The first 8 rows are patterns. Each new row is the sum of 2 different patterns, raised or lowered, with some noise. Before adding, each is slid sideways (what falls off one end comes back at the other) and multiplied by a number that may be negative. Names go in the order of the patterns.
Known rows, each followed by the names of its patterns:
[ 1.15 -1.04  0.11 -0.40  2.23  0.16 -2.00  0.01 -1.95  1.26  0.21  1.35
 -2.48  0.21  2.33 -0.82 -1.66  0.34  1.80  2.01 -1.40 -1.83 -1.28  1.14
  1.68 -2.45  1.00 -1.07 -1.90  1.84  0.16  1.94 -2.55  0.36]	J65
[-1.58  0.06  2.27 -0.08 -0.10  1.61  1.32 -0.57  1.64  1.49 -0.73  0.28
 -0.15  1.19 -0.83  1.98  2.47 -0.76  2.01  1.20 -2.52  1.01 -1.21 -0.19
 -1.21  2.31  2.38 -0.25 -0.73 -2.27 -2.13 -2.51 -1.24  1.30]	J72
[-1.39  2.04  0.90 -1.87 -0.88 -0.04 -1.08 -2.00 -0.35 -1.75  1.52  1.69
 -0.54 -2.55 -0.14  1.78 -1.63 -1.13  1.13  1.26 -2.08  0.92  2.32  0.81
  2.01  0.59 -1.02  0.46 -0.45 -0.29 -0.13 -2.44  1.23 -0.17]	J430
[ 2.16  0.86 -1.36  1.49 -0.44 -1.79 -1.27 -0.11 -1.81 -0.42 -0.04  2.21
 -1.65  1.83 -0.26 -0.22  1.61  0.38 -2.43  2.00 -0.72 -1.63 -0.05  1.30
 -1.11 -1.05  0.35 -2.41 -2.14 -1.89 -0.97 -0.69 -0.50  0.10]	J171
[ 1.18  0.34 -1.11  1.77 -0.93 -0.55  0.60 -1.30  0.40 -1.73 -0.99  0.29
 -2.49 -1.06  1.01 -2.41 -2.14  1.82 -1.84 -0.05 -2.40  0.78  0.63 -2.24
 -1.04 -0.46  1.91 -1.39  1.21  2.33 -2.21  1.17  1.68  1.95]	J839
[-2.00  1.42  1.24  0.28  2.10 -1.62  2.12  1.70 -2.22 -0.06 -1.63 -1.66
 -0.81 -1.62  2.37  1.85  0.63 -1.30 -1.97  0.92 -0.46  1.09 -1.18 -1.19
 -0.84 -2.28  0.49  1.62 -1.61 -0.10  0.20 -1.50  0.68 -2.03]	J814
[ 1.43 -0.34  2.44 -1.60  2.40  1.12  0.16 -1.25 -2.54 -2.39 -2.28  0.86
 -1.63 -2.25  0.48 -1.39  1.12  2.27  2.25 -2.52  0.48  1.15  2.33 -2.40
  1.01 -2.04  2.35  0.22  1.14 -2.40  2.27 -1.19 -0.54  0.13]	J624
[-2.19  1.62  1.66  2.54  1.14 -1.75 -0.80  0.87 -0.43  2.40 -1.12 -1.40
 -1.72  0.18  2.35 -0.72  1.67  1.03  1.21  0.69 -1.14  2.14  1.79  1.70
 -0.47  2.02  0.73 -0.04  1.00  1.37  0.37 -1.99  0.13  1.20]	J259

New rows, each followed by the names of its patterns:
[-2.40  0.50 -3.00 -1.83  0.66 -1.57  0.71 -0.38  1.18 -3.27 -4.02  0.26
 -0.47  0.98  1.38  0.55  1.20 -1.40 -0.36 -1.65 -3.06 -1.92 -0.23 -3.35
 -3.04  0.61 -2.55 -1.66  0.58 -1.03  0.11 -3.41 -1.19 -3.16]	J72 J814
[-0.89 -0.12  4.17 -0.25 -2.74  1.57  1.72 -0.29 -2.46  1.11  3.43 -1.17
  3.16  1.12  0.93  0.65  3.55 -0.39 -1.35  1.04  2.06  0.12 -3.11 -0.57
  1.75  1.25  3.46  0.06 -2.56  2.42 -0.64  0.64  0.99 -1.67]	J65 J430
[ 0.33  2.35 -0.97 -0.33  0.87  2.43  0.49 -2.58  0.92 -1.75 -0.20  1.46
  0.68 -2.58 -0.81  1.21 -0.52 -0.69 -0.51  2.01  1.81 -1.25 -0.51 -0.87
  1.91  2.02 -1.62  2.14  0.04 -1.83  3.00  1.24  0.64 -0.61]	J65 J839
[ 3.79  2.04  5.67  3.41  1.76  4.59  1.82  4.55  4.37 -0.36  2.42  2.63
 -0.35  5.89  1.42  0.00  4.06  3.00  3.54  2.74  3.38  2.78  1.63  2.22
  1.93  2.12  4.68  3.20  1.91  0.98  4.47  4.83  1.78  5.57]	J430 J814
[ 1.17  3.46  1.42 -2.55  3.10 -0.92 -0.94 -0.86  1.71  2.71  1.15 -0.16
 -1.06 -0.97 -1.27  1.23  1.34 -0.79  1.75  1.82  0.47  1.77  2.98  2.09
  0.88  3.61  2.36  1.05 -0.08 -0.28  2.55  1.55  2.61  2.24]	J72 J430
[ 1.19  1.32 -0.87  1.32  1.57  2.84 -0.28  0.22  3.14  0.45  1.43  2.47
  1.75  1.83 -0.19  4.52  0.46 -0.17  0.46  0.82  3.07  0.63  0.88  3.34
  0.05  3.80  1.78  2.73  0.70  1.66  2.20 -0.84  1.43  2.10]	J65 J259
[-2.45 -1.35  3.94 -1.74  0.56  2.96 -0.61 -1.24 -0.86  4.65  0.81  0.82
  1.63 -0.48  1.35 -2.11  0.39  2.14 -1.76  3.09 -1.20 -1.04  0.67  3.27
 -1.19 -2.58  1.09  1.03 -1.09 -1.39 -2.77  2.67  3.33  1.31]	J65 J430
[ 0.20  2.48  2.92 -0.45  1.71  3.56  2.51  1.80  3.83  4.84  2.94  3.82
  2.59  0.95  0.72  0.98  2.32  0.54  0.11  4.01  2.66  0.71  4.65  2.57
  0.26 -0.67  2.91 -0.36  0.44  1.36 -0.88  2.84  4.63 -0.08]	J430 J171
[-1.96 -0.81  0.58 -0.61  0.38  0.58  0.63 -0.73  1.15  1.51  0.43  2.21
 -1.04 -1.98  0.75  1.49 -0.13 -0.39  0.31  1.67  0.16 -1.69  0.31 -0.96
 -2.48  0.09 -2.03 -1.02  1.85 -0.46  0.98  0.65  0.53  1.83]	J430 J814
[ 0.15 -0.60 -2.52  1.57 -0.93  0.81  1.53 -3.62 -0.90  0.79 -1.99 -0.63
 -2.22  2.18 -0.72 -3.24 -1.75  0.36  0.70 -1.57  1.65  1.88 -2.64  1.04
  3.75  2.22  0.65  2.45 -1.87  0.83 -2.43 -0.80  2.41 -0.34]	J839 J259
[-4.85 -1.93 -1.70 -0.76 -3.00 -0.34 -1.81 -1.11 -2.86 -2.12 -0.58 -1.14
 -1.75  0.37 -0.46 -2.63 -1.18  3.39 -3.41 -2.13  1.42  2.41 -0.08 -2.57
 -4.17  1.94 -0.24 -0.20 -1.44 -3.88  1.80 -3.50 -0.89  1.23]	J65 J839
[ 0.56 -0.05  1.28  2.58  1.44 -1.36 -0.86  3.19  1.88  1.64  1.45 -0.85
  3.61 -0.75  2.92  3.61 -1.20  0.93 -0.22  5.05  0.81  1.29  3.86  0.17
  2.95  0.83  2.68  4.14  1.71  2.54  1.59  0.99  0.27  4.16]	J65 J839
[-3.38 -1.35 -1.09 -2.72 -0.23  2.55  0.40 -1.32  0.99 -1.92 -2.38 -2.55
 -1.37 -2.56 -2.93 -0.34  0.88 -3.37  2.05 -0.55 -2.12 -0.03 -0.55 -3.75
  0.04 -1.76 -3.34  0.08  1.30 -2.15 -3.37 -0.83 -2.31 -3.89]	J430 J171
[1.78 2.12 4.49 0.64 3.18 2.39 1.02 2.52 3.04 0.73 3.28 1.98 2.11 2.05
 3.68 0.88 0.26 2.44 1.83 0.61 0.10 2.23 2.06 1.25 1.61 4.10 2.13 0.12
 2.56 0.92 0.68 1.54 1.77 1.12]	J430 J171
[-2.93 -0.99 -3.65 -1.41 -2.53 -3.42  0.23 -2.38 -5.23 -2.26 -1.72 -2.30
 -3.64 -2.72 -1.71 -2.66 -2.32 -2.29 -1.56 -4.15 -2.12 -2.09 -4.51 -5.46
 -4.46 -1.83 -1.78 -2.07 -2.93 -3.42 -0.99 -1.64  0.08 -2.74]	J839 J259
[-3.89 -1.99 -0.82 -3.94  0.16  0.77  0.56  0.33 -2.50 -2.05  0.28 -1.85
  2.05 -1.91 -2.77 -1.88 -0.65  0.57 -0.74  1.39 -1.07  0.56 -0.69 -1.18
  0.88  0.46  1.58 -1.28  0.85 -1.51 -0.55 -0.82 -0.67  0.33]	J839 J259
[-2.64 -2.44 -0.22 -2.52 -1.04 -5.55 -0.12 -1.75 -3.83 -3.53 -0.92  1.73
 -3.43 -0.82 -0.57 -4.88 -1.91 -0.89  1.32 -1.49 -1.55 -1.58 -0.12 -2.37
 -1.29 -0.23 -3.22 -0.33 -2.67 -3.00 -1.39 -4.06 -1.91 -1.25]	J72 J839
[-1.18  1.29  1.65 -0.83 -1.73  2.02  2.81  0.54  3.21  1.27  0.81  1.13
  0.84 -1.11 -0.61  3.39  1.65 -1.40  0.51  0.12  0.72  0.58  3.30 -1.20
 -2.95  1.66 -1.94  0.83  2.72 -1.03  0.75 -0.46  2.55  2.47]	J65 J430
[-0.94  0.45 -2.43  0.73 -1.24 -0.72 -2.37 -1.82 -0.31  0.41 -1.79 -3.68
 -1.36 -2.46 -2.37 -0.24 -1.82 -2.47 -2.65 -2.02 -2.55  0.06 -2.24 -0.12
 -1.44 -1.32 -0.46 -1.83  0.13 -0.28 -1.62 -0.69 -0.94 -2.08]	J839 J259
[ 2.53  0.05  3.04 -1.90  0.05  2.13 -0.09 -1.79  0.82  2.23  3.86 -1.46
  0.09 -0.61  1.65  3.13 -1.27  0.06  0.95 -1.29  1.37  1.12  3.04 -2.22
  0.15  1.83 -1.88 -0.43 -0.82  2.22  0.45 -1.36  0.73  0.30]	J65 J171
[-1.26  1.60 -3.18 -1.78 -1.04 -0.50 -1.07  0.28 -1.22 -2.35  1.79 -0.20
  0.78  0.31 -1.55 -1.10 -2.30 -1.76 -2.08 -1.19 -1.78 -0.80  0.38 -1.51
 -1.24  1.18 -0.95  0.01 -3.57  0.11 -3.57  0.24 -1.25 -3.64]	J65 J171
[ 1.72 -0.62 -0.16  2.32 -0.80  1.47  0.07  0.58  0.29  2.47  3.30  1.64
  2.24  0.06  2.45  1.47  1.63  3.24 -0.58  0.43 -0.01  0.59  1.00 -0.91
 -0.86  1.37  1.33  3.66 -0.98 -0.20 -1.47  0.69 -2.40  0.62]	J72 J624
[-2.85 -1.86  2.28 -1.61 -0.88 -1.60 -0.36  2.56  0.20 -0.65 -1.94  2.14
  1.05  0.43  1.66 -0.36  2.57  0.48  3.36  3.41  1.52  1.58  2.75 -0.93
  0.49  0.85 -0.40  1.24 -2.79  0.77  0.91 -2.59  1.42  2.26]	J430 J839
[ 1.90  4.25  6.30  2.31  2.88  4.05  0.59  0.89  1.53  1.88  3.18  1.61
  4.38  3.83  4.67  0.70  1.69  2.85  4.18  0.07  1.77  1.62  3.15  0.70
 -0.79  3.58  3.43 -2.38  1.74  1.37  1.09  1.73  2.15  3.34]	J430 J171
[-1.04 -0.41  2.15  1.89  0.41 -0.06  2.00 -1.40 -1.54 -1.77 -2.11 -2.92
  0.70  0.17  1.18  0.02 -2.04 -3.39 -4.59 -0.93  0.03 -1.20 -1.56  0.38
 -1.46 -2.80  1.40  1.75 -2.65  0.74  0.86 -2.55  0.15 -2.39]	J72 J814
[2.65 3.06 2.93 4.34 0.75 2.49 3.72 0.27 1.92 2.23 1.30 1.01 3.51 2.96
 1.67 2.07 1.84 0.49 2.99 2.48 1.86 0.02 3.94 1.79 1.70 1.30 2.90 0.53
 0.55 0.25 1.23 0.37 1.93 1.38]	J430 J624
[ 0.67 -1.23 -1.16 -1.64 -2.18 -1.81  0.95 -1.89 -1.27  0.47 -1.37 -0.28
  0.70  1.10 -1.92  0.77  0.93  1.55 -1.14  0.51 -1.26  0.48 -1.32 -0.27
 -1.28 -0.09 -0.84  0.14  0.07  0.30  0.05  0.76 -1.14 -0.27]	J171 J624
[-1.05 -0.48 -0.52 -0.69  0.90  1.34 -0.23  0.01  1.25  2.00  0.02 -0.51
 -1.25 -1.14 -1.76  2.14 -1.17 -1.58 -2.29  0.76  0.32  0.22 -0.43  0.05
 -0.10  1.07 -2.22  1.26  1.00  0.40 -1.19  0.61 -1.29  0.39]	J624 J259
[5.11 1.30 3.51 4.31 3.69 3.87 3.89 1.22 0.55 3.38 2.88 1.02 4.80 2.30
 2.20 4.93 3.55 6.92 0.53 3.72 5.18 0.67 2.59 4.46 5.71 3.30 2.72 4.68
 2.08 5.66 2.20 2.84 2.14 5.48]	J65 J430
[ 0.87  2.36  1.87  0.33 -3.47  0.86 -1.50 -0.12  1.47 -2.58 -1.23  0.79
 -2.21  1.84  0.59  1.01 -0.77  1.40  1.38 -1.36  3.25  2.87  2.46  0.25
  1.92  0.52 -0.18 -1.67 -0.11  1.30 -2.87  0.36  2.20 -0.54]	J171 J259
[ 1.26 -1.10 -0.65 -1.50  0.39 -0.87  0.58 -2.25  2.75  1.85 -0.82 -1.90
  0.54  1.77 -3.43 -1.44  1.71 -0.63 -1.02  1.90  4.02  1.52  0.31 -0.36
 -0.65 -0.24  1.20 -1.40 -1.57 -4.05  1.04  1.29 -2.20  3.01]	J430 J259
[-2.27 -2.04  0.52 -4.00 -0.32 -4.44 -0.60 -2.15 -2.37 -3.68  1.04 -3.98
 -2.42 -1.67 -1.65 -1.76 -0.90 -4.40  1.05 -0.14 -1.71 -1.76 -5.11 -2.67
 -2.82 -2.44 -3.41 -4.60 -2.46 -3.71 -1.68  1.53  1.04 -3.71]	J814 J624
[-2.36  2.34  1.89  0.42  3.31 -1.18  3.35  2.94 -1.78  1.63 -0.64 -1.39
  1.09  0.40  1.54  3.16  1.26  0.58 -1.65  1.04  1.29  2.23 -0.30 -1.52
  0.35 -2.21 -0.09  3.41 -1.58 -0.59 -0.28 -1.43  1.11 -1.03]	J839 J814
[-3.15 -2.42 -2.97 -3.06 -1.85  0.31 -1.00 -1.02  1.29 -3.45 -1.88 -3.59
 -3.24 -0.14 -0.57 -2.93 -0.85 -3.34  1.06 -0.82  1.40 -1.37 -3.42  0.11
 -2.58 -3.38 -1.28 -2.18 -1.07 -3.06 -2.07 -3.28 -1.34 -2.76]	J171 J259
[ 2.25  2.97 -0.55  1.97  0.35  0.56 -0.29  2.88 -0.30  0.54  1.83  1.77
 -1.31  0.85  1.06 -0.22 -1.00  0.79 -0.77  1.17  0.76  1.36  1.16  0.83
 -0.01  0.77 -1.58 -0.84  1.91 -1.68 -1.12  1.81  0.42  1.16]	J430 J624
[-1.88 -1.28  1.13 -1.17 -0.18 -0.11  0.23 -0.63  0.99 -2.51 -4.23 -0.93
  1.42 -2.65 -2.22  0.89  1.17 -1.75 -3.66 -0.26 -1.63 -3.75 -0.66 -3.90
 -2.87 -1.64 -1.84  0.35 -1.97 -0.40  1.21 -1.80 -1.14 -0.92]	J430 J259
[ 1.78 -1.57 -0.99  2.12 -0.61 -1.37  0.86  2.68 -2.54 -0.49 -0.82  0.07
 -0.83 -1.14  2.07 -1.62 -0.23 -0.77 -0.29 -2.87 -2.68  2.61 -0.67 -3.10
 -3.75 -2.86 -0.38  1.15 -3.96  0.60 -0.97 -2.65  1.65 -1.12]	J65 J839
[ 1.44  1.53 -0.05  0.35  2.29  1.23  1.83  1.70  1.87  1.95  2.61  0.42
 -0.51  1.96  2.31  0.31  0.37  1.83  1.71  1.42 -0.02  3.31  0.80  0.11
 -0.47 -1.24  1.13  2.55  2.18  2.83  2.83  2.04  2.44  1.11]	J72 J430
[-0.31 -1.42 -2.07  0.00 -3.33 -2.18  0.11 -2.50 -1.91 -0.10 -1.87 -2.61
  1.25 -3.28 -2.22 -2.62  0.45 -0.37 -3.90 -1.05 -0.97 -0.52 -2.71  0.61
  0.29 -3.94 -0.78 -1.00 -0.13  0.46 -1.15 -1.88  0.42 -1.76]	J430 J839
[ 2.79  1.17  1.76 -0.41  2.09  0.02  1.67  1.03 -1.22  0.73  3.12 -1.64
  2.21  2.83  1.91  0.55  1.02  1.31  1.03  2.51  3.53  1.71  0.98  0.60
  1.04  1.95 -1.25  0.88  2.29  0.05  1.38  1.53  2.84  1.93]	J171 J259
[-0.56 -2.00  0.33  2.43  1.29 -1.64 -2.32  2.97 -1.25 -0.03  1.40 -2.52
 -0.51 -1.63  2.01 -0.33 -0.89  0.80  1.08 -0.28 -2.14  0.31  0.75 -0.49
  2.49 -0.62 -0.19 -1.10  2.93 -0.17 -1.51 -0.26  0.54 -0.21]	J65 J430
[-4.43 -2.38 -2.52 -3.67 -3.16 -3.88 -4.60 -5.12 -3.10 -3.70 -3.34 -1.68
 -3.99 -6.03 -2.38 -1.92 -3.54 -5.06 -2.33 -1.92 -5.21 -2.62 -2.07 -1.84
 -1.73 -3.80 -4.16 -3.73 -3.10 -3.33 -2.54 -6.27 -2.36 -2.53]	J65 J430
[-0.43  0.05 -1.18  1.51  0.84  0.12  2.82 -0.96  0.13  0.34 -0.65  1.06
  0.32 -1.95 -0.41  2.07 -0.51  0.45 -1.19  2.59  0.33  1.34  0.44  0.76
 -0.90  2.86  0.20 -0.18  1.84  0.08  0.79  0.09 -1.54  2.55]	J839 J624
[ 0.75 -1.96  1.03 -0.32 -0.04 -1.47  1.05 -1.02  2.39 -0.36  0.87 -0.50
 -1.84 -0.46 -1.29  1.63 -0.42 -1.46  2.07  0.03  0.20  2.95  2.68 -2.55
  1.63  0.87  3.14 -1.90  0.61  0.37  2.43  0.79 -0.38 -0.27]	J839 J624
[-1.84  1.15 -2.48  0.01  0.44  2.32  4.01 -0.61 -0.68 -2.74  0.09 -2.08
 -2.46  2.09  0.24  0.24  0.89 -1.29  1.20  2.77  2.24 -1.13  0.44  3.00
 -0.89  1.24  1.39  0.07 -0.72  0.68  4.28 -0.66  0.98  1.90]	J65 J72
[ 0.99 -0.60 -1.98  1.19 -1.78 -1.84 -1.60 -1.93  0.52 -1.22 -1.61 -0.53
 -2.85 -0.68  0.47 -0.89 -1.34 -0.87 -1.12 -1.56 -2.46 -0.93 -0.64 -1.30
 -2.31 -1.74 -0.61 -1.17 -1.36  0.11 -1.70 -0.37 -0.53 -0.04]	J839 J259
[ 0.52 -1.54  2.01  0.75  2.44  1.64  1.37 -1.08  2.89  0.62  2.59  1.25
  0.15 -1.77  2.47  1.94 -0.83  2.08  2.44  0.89  0.50  0.45  0.48  0.44
  0.55  0.00  1.67  1.01  0.88  3.22  2.29  0.04  0.53  0.85]	J171 J259
[-1.95  0.03 -1.98  1.14  1.75 -2.92  0.29 -2.92  1.48 -3.42 -0.99 -1.66
 -1.11 -0.70 -4.80 -1.58  2.89 -3.10  1.14 -1.07 -1.37 -3.76  2.16 -0.61
 -4.05  1.47  2.14  0.18 -2.12 -2.57  0.77  0.41 -1.64 -2.93]	J65 J171
[-1.63 -1.41 -2.04 -1.08 -3.96 -2.72  0.36 -2.43  1.56 -1.12 -1.95 -3.97
  1.04 -0.24 -4.33 -1.29  1.01 -0.60 -4.02 -2.49  1.41  1.05  1.25 -1.76
 -3.44  1.10 -2.38 -0.63  0.58 -4.50 -0.42 -3.16  0.16 -0.11]	J65 J430
[ 3.07 -0.82  0.33 -0.51  3.56  1.84  0.85  4.69 -0.84 -1.87  0.38  0.18
  1.73  3.09 -0.55  2.94  0.92  0.36  0.71  1.73 -1.30  0.67 -0.62 -1.88
  2.33 -0.18  1.88  3.12 -0.08  1.08 -2.74 -0.85 -1.24  1.63]	J814 J259
[ 2.27  3.19  2.66 -0.71  2.77  0.89  0.88  1.07  2.94  2.03 -0.74  0.64
  0.98 -2.03  1.44  1.66  3.41  1.03 -0.54  1.31  1.53  0.17  3.46  0.35
 -0.80  0.14  1.47  2.43  0.33  2.17  2.40  1.33  2.23  1.11]	J72 J259
[ 0.46  1.25 -0.78  0.66  1.40  1.04 -0.78  0.31 -0.31 -0.56  1.08  1.29
 -1.00  0.19  0.60  1.54  0.25 -1.94  1.31 -1.68 -0.39 -1.02 -2.30  0.18
  0.68 -0.14 -1.07  0.02  1.04  1.57  0.09 -0.82  1.00 -2.37]	J65 J430
[2.92 3.81 3.74 2.70 2.41 3.68 4.07 4.73 3.99 3.18 1.94 4.06 3.31 5.13
 2.25 1.67 4.77 2.87 3.91 3.91 3.39 4.79 1.82 1.95 2.71 4.31 3.68 2.69
 3.63 2.64 3.32 3.89 4.84 4.55]	J814 J259
[ 0.12 -4.84 -1.83  0.36 -4.92 -2.10 -4.44 -2.81 -2.35 -4.57 -0.91 -0.93
 -0.72 -3.93 -2.84 -0.09 -3.88 -0.46 -1.97 -2.07 -2.04 -3.47 -2.36  0.32
 -3.89 -2.47 -1.68 -3.79 -1.35 -4.45 -4.27 -0.82 -2.44 -2.59]	J839 J814
[-0.94  1.95  0.89 -1.95 -1.76  0.11 -3.32  1.35 -0.21 -0.48 -2.17  1.88
 -1.51 -0.33  0.99 -0.55 -0.12  0.50 -0.62 -0.69  0.45  2.15  1.28  1.26
 -1.26  0.05  1.00 -2.50 -2.25  1.02 -0.56  1.32  0.31 -0.39]	J65 J171
[ 2.48 -1.00  3.14  0.41 -0.27 -2.26 -0.72  0.80  2.47 -1.45 -3.93 -1.02
 -1.90 -0.86  0.68 -0.51 -1.51 -1.52 -1.29 -2.14  1.77 -0.94  1.51 -0.76
  0.31  0.94 -1.06  1.56  1.22 -1.01 -0.49  0.41 -0.89 -0.50]	J839 J259
[-2.04  0.16 -1.19 -2.51  1.08  0.05  0.57 -3.20  0.52 -0.08 -1.89  0.62
 -1.50  1.85 -1.01 -2.00 -0.04 -2.88  0.19 -0.26  1.67 -3.09  0.38  2.84
 -1.80 -1.21  0.60  2.19  1.96 -1.56 -2.52 -0.56  0.57  1.16]	J65 J839
[ 0.78 -1.44 -2.56  2.43  0.54  1.34  1.66  0.36 -2.22 -2.97  2.17  0.62
  0.84  3.02  3.82  0.80 -2.30  0.45  0.88 -0.83  1.19 -0.56 -2.37  0.50
  0.03 -0.74  0.12 -0.27 -0.44 -1.18  0.80  0.87 -2.81 -1.58]	J65 J72
[ 0.59  0.58 -2.74 -2.01 -1.43  1.15 -3.67 -0.31 -2.05 -0.88 -1.44 -1.50
 -2.07 -0.22 -2.90 -1.36 -1.58 -0.37 -2.94  0.20 -1.81 -0.03  0.02 -1.90
 -2.70 -3.82 -2.05 -3.53 -1.83 -2.30 -2.37 -1.30 -3.22 -1.67]	J65 J624
[ 0.01  3.69 -2.73  0.11 -3.28  3.63  0.73 -2.23  0.71  0.04  2.19 -2.77
  1.08  4.15 -1.18  3.31  0.19  1.53 -0.03  3.03 -0.86 -0.40  0.76  1.42
  0.58 -2.30 -1.16  0.44  1.63  2.08 -2.61 -1.95  3.46 -2.23]	J65 J839
[-0.95  0.60  2.67  0.59  0.35  1.90 -0.59 -1.82 -1.29 -3.68 -1.54  1.46
 -2.02  0.25  1.16  0.87  1.47  0.57  0.33  0.87 -3.71  0.32 -0.77  0.44
 -0.43 -1.35  0.56  2.01 -0.77 -0.87 -0.15  0.02  0.50  0.59]	J430 J171
[-5.22 -3.21 -1.11 -4.26 -3.81 -1.93 -3.67 -5.16 -3.02 -4.39 -2.69 -7.72
 -4.83 -3.27 -5.33 -1.20 -1.20 -0.67 -3.78 -4.69 -3.37 -3.69 -3.61 -2.91
 -6.35 -6.76 -4.33 -4.53 -3.00 -6.11 -1.11 -3.90 -1.71 -5.02]	J624 J259
[ 1.36 -1.64  0.69 -2.66 -1.76 -1.27  0.20  2.27  0.52  1.38  0.69  0.96
  1.55  0.47  1.68 -1.00 -0.40 -0.69  1.09 -0.56 -0.59 -0.81  1.00  0.43
  2.60 -1.65  0.96 -0.10  0.31 -0.85  0.14  0.34 -0.61  0.09]	J72 J624
[-3.90  0.66 -1.49 -3.64  0.66 -2.90  1.12 -2.21  0.18 -0.60 -4.38 -0.66
 -2.92 -0.58 -2.23 -3.34 -0.25 -4.61 -1.95 -2.47  0.09 -4.96 -1.84  0.70
 -2.81 -3.79 -1.37  1.44 -0.12 -3.26 -0.99 -3.64 -1.66 -1.89]	J65 J259
[-1.48 -1.67 -3.81 -1.34 -1.61  1.18  0.20 -2.18 -2.72 -2.37 -1.06 -0.66
 -1.62 -3.06 -3.35 -1.72 -1.82 -1.55  0.13 -1.96 -1.01 -1.14 -3.27 -0.01
 -1.94 -2.09 -0.77 -0.09 -1.12 -0.48 -2.06  0.45 -0.24 -3.92]	J814 J259
